The first 7 rows are patterns. Each new row is the sum of 2 different patterns, raised or lowered, with some noise. Before adding, each is slid sideways (what falls off one end comes back at the other), maybe read backwards, and multiplied by a number that may be negative. Names go in the order of the patterns.
Some rows, each with the names of its patterns after it:
[ 12  -2 -16  -8 -11 -19 -11 -23  25   8  21 -11  24  -6 -17  25 -21   1
  -9 -19 -18 -17  20  18  19  10   4  27  -1   5] -> fadiz
[ 10  14 -23  16  16   1  11  25 -21   2  20  26   1   9   6   4  -9 -24
  -8  16  21 -19 -20  16   0  28 -19 -23 -13  15] -> munu
[ 11  12  20 -15  20  -9  12 -21  21   5  23  16  -8  -9 -15 -18 -19   8
  17 -27   2 -28  -1 -27  12  24  -5  10 -12 -19] -> vok
[-27 -17  17  -3 -27   2  14   3   9   1  28   4  17  10 -25 -12 -28   4
  -5 -11  -8  21 -17   2 -17 -21 -22   9  -2  15] -> vetop
[  6 -25  -9 -13   7   4 -10  15  21  -8   7  12  18   6 -21 -22  29  -7
 -14   1  20 -10  -7 -11 -14 -20  23   2  14  14] -> Poso
[ 25  20  -7  -5 -18  19  15  18 -17  -5   5  -5  16 -21  23   5 -25  16
  21 -12 -14 -17 -10  11 -16  18  23  19  21  -9] -> Pozo
[ 24  -2  -4  -7 -13  26 -25  -1  12 -29   9 -10  -5  -5  -8  27 -13   0
  19   9  -9  24  13  26   5 -12  25 -24   4  -8] -> tezo

New rows. What belongs after each?
[-12 -38 -15 -30  -2 -10 -36  -8 -32  -6 -45   9   7 -23  12 -29 -20  -1
   1   9 -37  11 -20  -9 -35  10 -17   2 -10 -21] -> vok tezo
[  1 -33 -23  47   8  40  14  33 -32 -12   9  27  19   2  25   7 -26   5
  -4  40  -1  -5 -30  43 -22 -18  -5  40   7 -10] -> vok Poso
[ 13   0   9  13  -7 -11  25  12 -11 -10 -45   7   9  15 -29 -20  -8  26
  -6 -28 -11 -21 -16  23  -3 -18 -32  11 -23  -9] -> munu Pozo
[23 62 21 53 29 37 51  4 40 41 24 35 47 10 29  6 21 35  6 58 21 32 21 39
 47 34 38  6 64 39] -> Pozo tezo
[ 14  -4   1   3  28   5  17   5  14  29   0  21  28   1   1   7  10  -1
 -14 -24  42   7  16  -2  35  -7  -9  15 -17  -6] -> fadiz Poso
[29 66 29 46 78 68 79 35 48 78  8 36 12 76 50 47 14 20 63  9 54 27 30 51
  4 45 49 14 49  7] -> Pozo tezo
[ 32  -1  14   1   4  -8 -46   3 -21  -8 -22  11 -42  -3 -43 -20  -5 -14
  23 -17   8 -40 -14  17  -4  25 -28  34 -16 -23] -> vok tezo
[-27  -3 -19 -29 -14 -24 -16  -6  -8 -14 -31 -22 -14 -46 -29 -37   4 -26
 -17 -13 -21   3 -48 -28   2 -43 -28 -13 -33 -20] -> Pozo tezo
[-12 -58 -24 -29  -7 -45 -45 -32 -36 -17 -55 -48 -12 -48 -20 -52 -42 -44
 -32 -16 -57 -34 -24 -38 -30 -12 -33 -24 -29 -44] -> munu tezo
[ 15  12  20  15 -20  12 -24  29  19 -28  14   2  20   8   0  19  -7   7
 -28   9  -2  24   7   6  23 -11   3  34  -4 -10] -> munu tezo
[-48 -35 -24  10 -14  -4 -36  12 -15 -30 -23   3 -19 -29 -31 -28 -13  13
 -11  21 -34  -9 -33 -26 -10  14  -4 -18 -17  -4] -> vok Poso
[-22 -21 -43 -41 -36 -22 -39 -14 -20 -31 -35  -4 -38 -29 -26 -22 -13 -35
 -32 -20 -10 -35 -28 -28 -42 -22 -52 -26 -16 -33] -> Poso tezo
[ 14 -36 -22  11   5  -5  30  25  20  36 -10  19  -5 -23 -33 -24   2 -41
 -27 -12  27  30   1 -25   7  11  -9  19 -11 -13] -> fadiz Pozo
[-32 -20 -28 -46 -23 -51  -1 -18   6 -33  -4 -32 -41   9 -54 -21 -25 -50
 -33 -39  -7 -11  -9  -3 -25   0 -17 -15 -15 -12] -> fadiz tezo
[ -5  -1   1 -26 -17  -7 -19  14   0   9  -6  23  -6   7 -22   5  -6   2
 -14 -11   2   0  13  15   4  29  -1   4  -2  -1] -> fadiz vok
[-34 -53 -25 -14 -24 -27 -25 -28 -20 -52 -49 -32   1 -42 -26 -41 -36 -25
 -33 -11  -7 -28 -48 -28  -4  -4  -3 -40   3 -45] -> vok Pozo
[ -3  -8  15   8 -19  33  18  36   5 -24  22 -20 -12  -5 -25   4 -33  -8
  -5  10   9  -1 -26 -19   0  -3   5   9  -5  35] -> vok Pozo
[ 29 -13  -8  10 -12  -4  -8   3   5 -20   2 -11  26 -16   1  -7 -26 -22
 -29  -8  -9 -14   1   6 -19  -4  -7  -2   1 -15] -> Poso tezo
[ 20   7  39   5  21  21  -4  11   0  63  26  44  13  48  24  31  30  29
  44 -11  24  29   4  -4  26  31  34  35  23  30] -> fadiz tezo
[ 27  -3  15 -23   6  -2 -12 -18  25   8  -2   5 -14   1  13  -6  17   8
  25  -5 -13   5  20   4  -2  -2 -16  -6 -10 -11] -> vok Pozo
[-14  27  -2  -4   6  13 -10  30  16  -3  -3  -1 -10  -9  -1  17  16  27
 -18 -19  38  18   5  12  -5  11  20  10 -12  -4] -> fadiz munu
[ 11 -12  -7  30  -1  35 -28   3   7 -11   7 -30  27 -13  -7  -7  30 -16
  31  23   5   8 -14  19 -21  14  45 -38  19  -9] -> vok tezo
[-22 -27  -9 -27   5 -38 -22 -13 -45 -13 -20 -24 -14 -43 -11 -35 -15 -48
 -29 -33 -53 -37 -51 -20 -23 -40 -38 -10 -37 -28] -> vetop tezo
[38 23 31 20  4 24 21 73 36 44 34 61 46  9 45 10 43 33 27  8 30 63 52 58
 57 32 61 45 57 47] -> fadiz munu
[ 12   5  26  23 -13  34  26  -7  43  -3  15   7  24  24   0  16   8   7
   6  10  -3  11  -7  16  28   7  41  19  29 -18] -> vetop tezo
[ 11 -13   5 -13   4  13   2  11  11   2  -3 -10 -16   6  -7  10  -1 -14
  -1 -33   6 -13  22  15   0   7   8 -39 -38  -5] -> fadiz Poso
[-27 -42  25  16 -29  11   2 -14  20  14  45  -7  33   2 -14 -32 -11   8
  16   3 -18  16 -32 -15 -35 -15  -4 -18   0 -13] -> vok vetop
[ 34  -6   9  -6  16 -28  27  30  14   7 -16 -20  35  16  31 -17   9  10
  26 -14  11   5  27  25   8   2   9   2  -6   2] -> munu vok
[-35   7 -12  -2  20  -1  12 -24  24  -4 -40  16  -2 -14 -30  10  -3 -27
 -15 -26 -40 -12 -16 -10 -27 -41 -19   4 -56   3] -> vetop tezo
[-15 -19 -19 -10 -22 -17   2  21 -24  -4  -8 -15 -14  16 -25 -16 -23   1
  13   4 -20   0 -11  12  24 -29 -23  16   8   4] -> fadiz munu
[-15 -21   0 -34  -5 -16 -21  12  -1  13 -22 -19   2  -1  -1 -44   0 -10
  15 -45  -9   3   5  19 -32 -33 -33 -17 -20   5] -> munu vok
[21 17 14 31 19  8 36 10 33 50 46 34 22 19 29 29  7 39 32 42 40 54 26 32
 31 55 51  9 19 33] -> fadiz vetop
[ 19 -13  -9  -5  23   7  22  -4 -10  16   6  11 -22  -9   9  22   5   2
  22  17  -5  -2  28  22  12  19   8 -19  13  16] -> munu Poso
[ 13 -18  -2 -23 -14  36  -2 -19   8  22 -23  -1  -2   2   8 -35  23   8
   0 -29 -24  -5  13   9 -11  27   0  24  18 -16] -> Pozo tezo
[  9  22  -9 -12  -6  17  27   7 -23   6 -28  13 -19   2  -8 -15 -22   2
  14 -36 -22   5 -27  -2 -12  -3   9  -3   5 -25] -> munu tezo
[-31   7  -1 -17  -6  46 -26   5  -2  26  39  24   4   0  -5  47   7  -2
  -1  20  37   1  12   2  20 -10  -5 -11 -10  23] -> munu tezo
[-20 -14  15  11   4   7   9  30  -9 -12  36   2  -8  18  22   0  20   1
  23 -17 -27 -24   8  12  -1 -23  -5  19  24 -13] -> munu Pozo
[-27 -34  -1   7 -41  -7 -22   3   9 -12  -3 -23 -20  18 -38 -13 -10 -14
 -25 -16  -8 -27 -10 -30  -8 -18 -30 -14 -16  -3] -> munu tezo
[-10  20 -13 -28  21 -28   2 -10  -5   7 -27 -10  -9  24   8   4 -12 -37
  16 -21 -31 -18 -29  10 -24  17  18  18  14 -16] -> fadiz Pozo
[-38 -19  -5  -7 -25  -6 -19 -34 -22 -31 -20 -13 -27  -7 -16 -13 -27 -30
 -35  -5 -12 -28 -19 -12   3  -1 -41 -10 -19 -32] -> Poso Pozo
[  3  -3  31 -12  -3 -16   4  43 -11  25  18 -14  17   9   4 -17  -1  43
 -16 -14  34  16   8  11   5  17  13 -17  44 -17] -> vetop tezo
[ 27  30   6  30  49   4  14  18  38  23  49  16  31  26   7  46 -11  37
  17  18  27  30   5   1  23  -5  26  14  12  43] -> Pozo tezo
[ -7 -12 -10   4  10   4   1 -17 -30   0 -17   6   0  -4  -6   6 -30   1
  17  10 -23   9  24  -3 -26 -18 -21   7 -17 -14] -> Poso Pozo
[ 20  11  25  26 -17  36  11  13  15   8   5  26  27   6  -3  -9   9  45
   0  33  10  12  35  11  11 -13  -7   6   5  29] -> munu Pozo
[ 22 -11  24  34  18   2  26  10  -6 -10 -12   6 -13   4  -2  -9  36   5
 -12  -7  -3  40   4  10 -11  21  10   0  32  35] -> Pozo tezo
[ 19  -7  34   9 -17 -15 -12 -39 -26 -12  21 -16   2  -9  -3 -21  10  29
  -7 -13 -18  -4  -5 -10  25 -17  21 -29  -7 -35] -> vok vetop
[-15   6 -30 -25   8 -20 -36 -12  -7 -19 -27 -41 -51 -37 -59  17  14  15
  -4 -10 -17 -44  10  -4 -72  14 -21 -32 -60  -9] -> fadiz Poso
[ 19  -8  16  47  15  25  21  38   7  24  15 -24  -7 -32  31  16  16  -2
  49  -6   1  12 -25  -7  17  -3  18 -25  10  39] -> fadiz vetop
[-35 -10  -6  -6 -18  22   8  -4 -42   1  -8 -27   0  -4 -44 -11 -10  10
 -29 -48 -30  22 -25  -1 -40 -24  12   6 -26 -34] -> munu vetop
[ -5 -50  -5 -12  13   5  -8 -36 -14   0 -11 -19   3 -16 -20 -33  -6 -26
 -10 -25  -6  -6 -16 -28  22  -9 -26 -21   2  -1] -> munu Poso
[ 26  -5  -2   1   3   1  22  27  -5   7  -6  41  15  -3  39   5  33  26
  -3  16 -20  -2  -7  11   6  24 -16  -9  17 -29] -> Pozo tezo
[39 40  2 45 25 20 30 26 38 15 16 30 37 33 44 20 11 50 22 30 17 11 53  8
 39 37 51 37 13 15] -> Pozo tezo
[  3 -22  24  26  20  17  36 -17   2   2  13  -5  14   0  11   3  40 -19
 -17  24  32  16   2  -2  29  24   3  13  27   7] -> munu Poso
[-48 -63 -69 -43 -53 -17 -22 -16 -26 -15 -85 -51 -51 -26 -93 -17 -11 -75
 -44 -57 -40 -19 -48 -45 -53 -64 -68 -40 -40 -44] -> fadiz Poso
[  0  -2  26  30  10   4  -2   2 -11  24  -1   4  -5  19  40  28 -13  20
  16  15  24  -4  14  27  35  14  18  -2   8  18] -> munu vetop
[-14 -34   1 -13 -14 -63 -23  -5 -32 -35 -29  -6 -14 -52 -16 -46 -12 -31
   2 -26 -54 -16 -20 -59 -35 -35 -30 -15 -38  -3] -> vetop tezo
[34 62 21 49 38 44 39 24 38 65 32 17 70 17 41  0 26  1 45 33 40 47 25 37
 60 23 40 -4 33 39] -> fadiz vetop
[-16  -3 -28 -54 -52 -44 -58 -17 -38 -23 -33 -31 -49 -24 -17 -20 -48  -8
  -5 -50 -52 -53 -31 -38 -48 -38 -35 -27 -39 -18] -> fadiz Poso
[ 21  20  23  44  36  15  18  27  51  27  20   5  62   7   5  34  48  21
  21  16   6  -8  38  12  44  27  32 -10  24   2] -> vok Poso
[ 34   1 -18  -6 -23  29  14 -17 -11  -3  11 -22   3 -20   8   0  -4 -12
  -4  11  -7  11   9  24  -4 -21  36  11  23   6] -> vok Poso
[ 12 -16 -44 -16  -3 -12  -3 -37 -36   6  -5 -21 -38 -48  15  19 -17  -6
 -17  -3  -3  10  -7 -12   6   7 -44 -16  11 -10] -> munu vetop
[-26   3 -29 -10 -38   6  -3 -14  20 -19  -4 -14 -10 -16 -38  -5   8 -16
 -28  -1  -3  -6 -25 -26 -25 -17 -29  -1 -24 -24] -> fadiz vetop
[10 29 16 13 14 -8 28 -3 13 35 16 31 12 20 12 33 20 15 25 -4 29  3 27 33
  4  7 25 26 45 25] -> munu Pozo
[ 21  10  27 -11   3  -3  -2  19  -3  27  21   4  12   8  15  -2  13   3
  30  -9   3  21  13  29  12  15  11  -7  12 -13] -> vok Pozo
[ -3  18 -11   4  -2  -6   4  17  12  17   0 -16 -20  -3 -22  20   0   9
  -4  13 -19  -6   4  12  -9   6  13 -14 -15   6] -> vok Poso
[27 28 18  8 17 29 31 17 -2 32 21 61 -4 -4  4 32 26 47  1 45 44 28 23 44
 -3 29 45 44 31 43] -> munu Poso
[ -1  21 -25 -16 -23  21  -9  19  -7 -26  31   3  -8  18  27  20   0  -5
  14   3  13  -6 -14  -8 -21   9  12   4   9  29] -> fadiz vetop
[ -1 -10 -12 -18  42  30  37   8  -3  29 -12   9  11   1 -18  -4   9 -11
 -18  -9  45   2  29 -11  40   9  -4  26  -7 -11] -> fadiz vetop
[ -4  16 -13 -17  24   4  37  -8   1 -22 -20 -20  12  17  18  -2   1 -33
   7  -3  11 -36  31   4 -12 -35 -25  -4  11 -11] -> vok Poso
[ 9 15 31 23 24  3 52 35 16  5 -4 34 17 17  2  4 11  1 26  7 49  3 -7 37
 30 -7  8  2 12 29] -> Poso Pozo
[  4  -4  33   3  18   4 -14 -11  15 -31   1 -19   7  35  40 -35   7   0
  25  -6 -10   7  37  10   2 -28 -17 -18 -45 -10] -> vetop Poso
[ -2 -33  -5 -47 -43  -4  -9 -30 -60 -49 -38 -33 -28 -39   2 -22 -33 -40
 -16 -11 -26  -6 -29 -57 -27 -29 -22 -48 -53 -41] -> fadiz munu
[ 28   0  12  18   7 -10  25   3  26  38  34   8  20  -1  49  15 -10   5
  42  -1  -5  15  -9  19 -18  11   2   7  42  10] -> fadiz vetop
[ -1  -4  -8  14 -13 -17  -7 -30  -6  22   1  -8   2  -5   5   3 -23  -5
   1  13   3 -19   8 -10   3  10   7   3  -4  -9] -> munu Poso
[75 78 45 40 59 54 69 26 48 49 27 55 64 60 55 70 82 76 23 59 56 54 37 55
 86 46 84 56 75 58] -> fadiz vetop
[ 23   2   3   3  19   7  28  30   3  19 -16  20   4  20  -2  33   9  19
  -8  -8   5  15  24  24 -19   2   2   7 -20  19] -> vok vetop
[  3 -11   4 -17   1  27   3   2  -7 -14   1   5   2 -10  21  -2   9  -4
   4  -7   9   7 -12   3 -12 -21 -19  22   0 -35] -> vok Poso
[ 21  10   3  30  -2  12   1  10 -10 -10 -25  18  10  17 -17  -7  24  31
  -7 -26 -11   8  -6  25  10  32  25  12 -26  23] -> munu Poso
[ 0 35  4 14  2  3 20 22 10 13 21 19 11 -4 35 39 16 23 -6 36 38 16  3  1
 18 32 13  0 14  9] -> munu Pozo
[ -9 -25 -30 -58 -37 -37 -18 -39 -41 -27 -37 -72 -12 -46 -68 -70 -45 -34
 -33 -55 -25  -1 -45 -45 -63 -18 -22 -64 -29 -58] -> munu Pozo
[ -1 -10 -46 -10 -40 -22 -32 -22 -31 -38  -8  12 -20 -31 -14  13 -13 -12
 -15  -8 -19 -30 -25 -28 -34 -40 -19 -10   3 -19] -> fadiz Poso
[-25 -43 -43  -7 -37 -15 -20 -50 -36 -39 -27 -58 -23 -23 -43 -42 -40 -29
 -21 -10 -13 -30   0 -34 -22 -34 -23 -29   1 -12] -> munu vok
[22  5 32 21 20 20 40 17 34 33 27 19 -1  0 30 21 20  8 34  1 18  0 17 20
 32 28 22 19 26  8] -> vok Poso
[56  1 24 44 41 28 20 26 12  1 49 19 44 47 59 41 22 50 52 45 20 52 17 28
 42 30 39 25 24 36] -> vok vetop
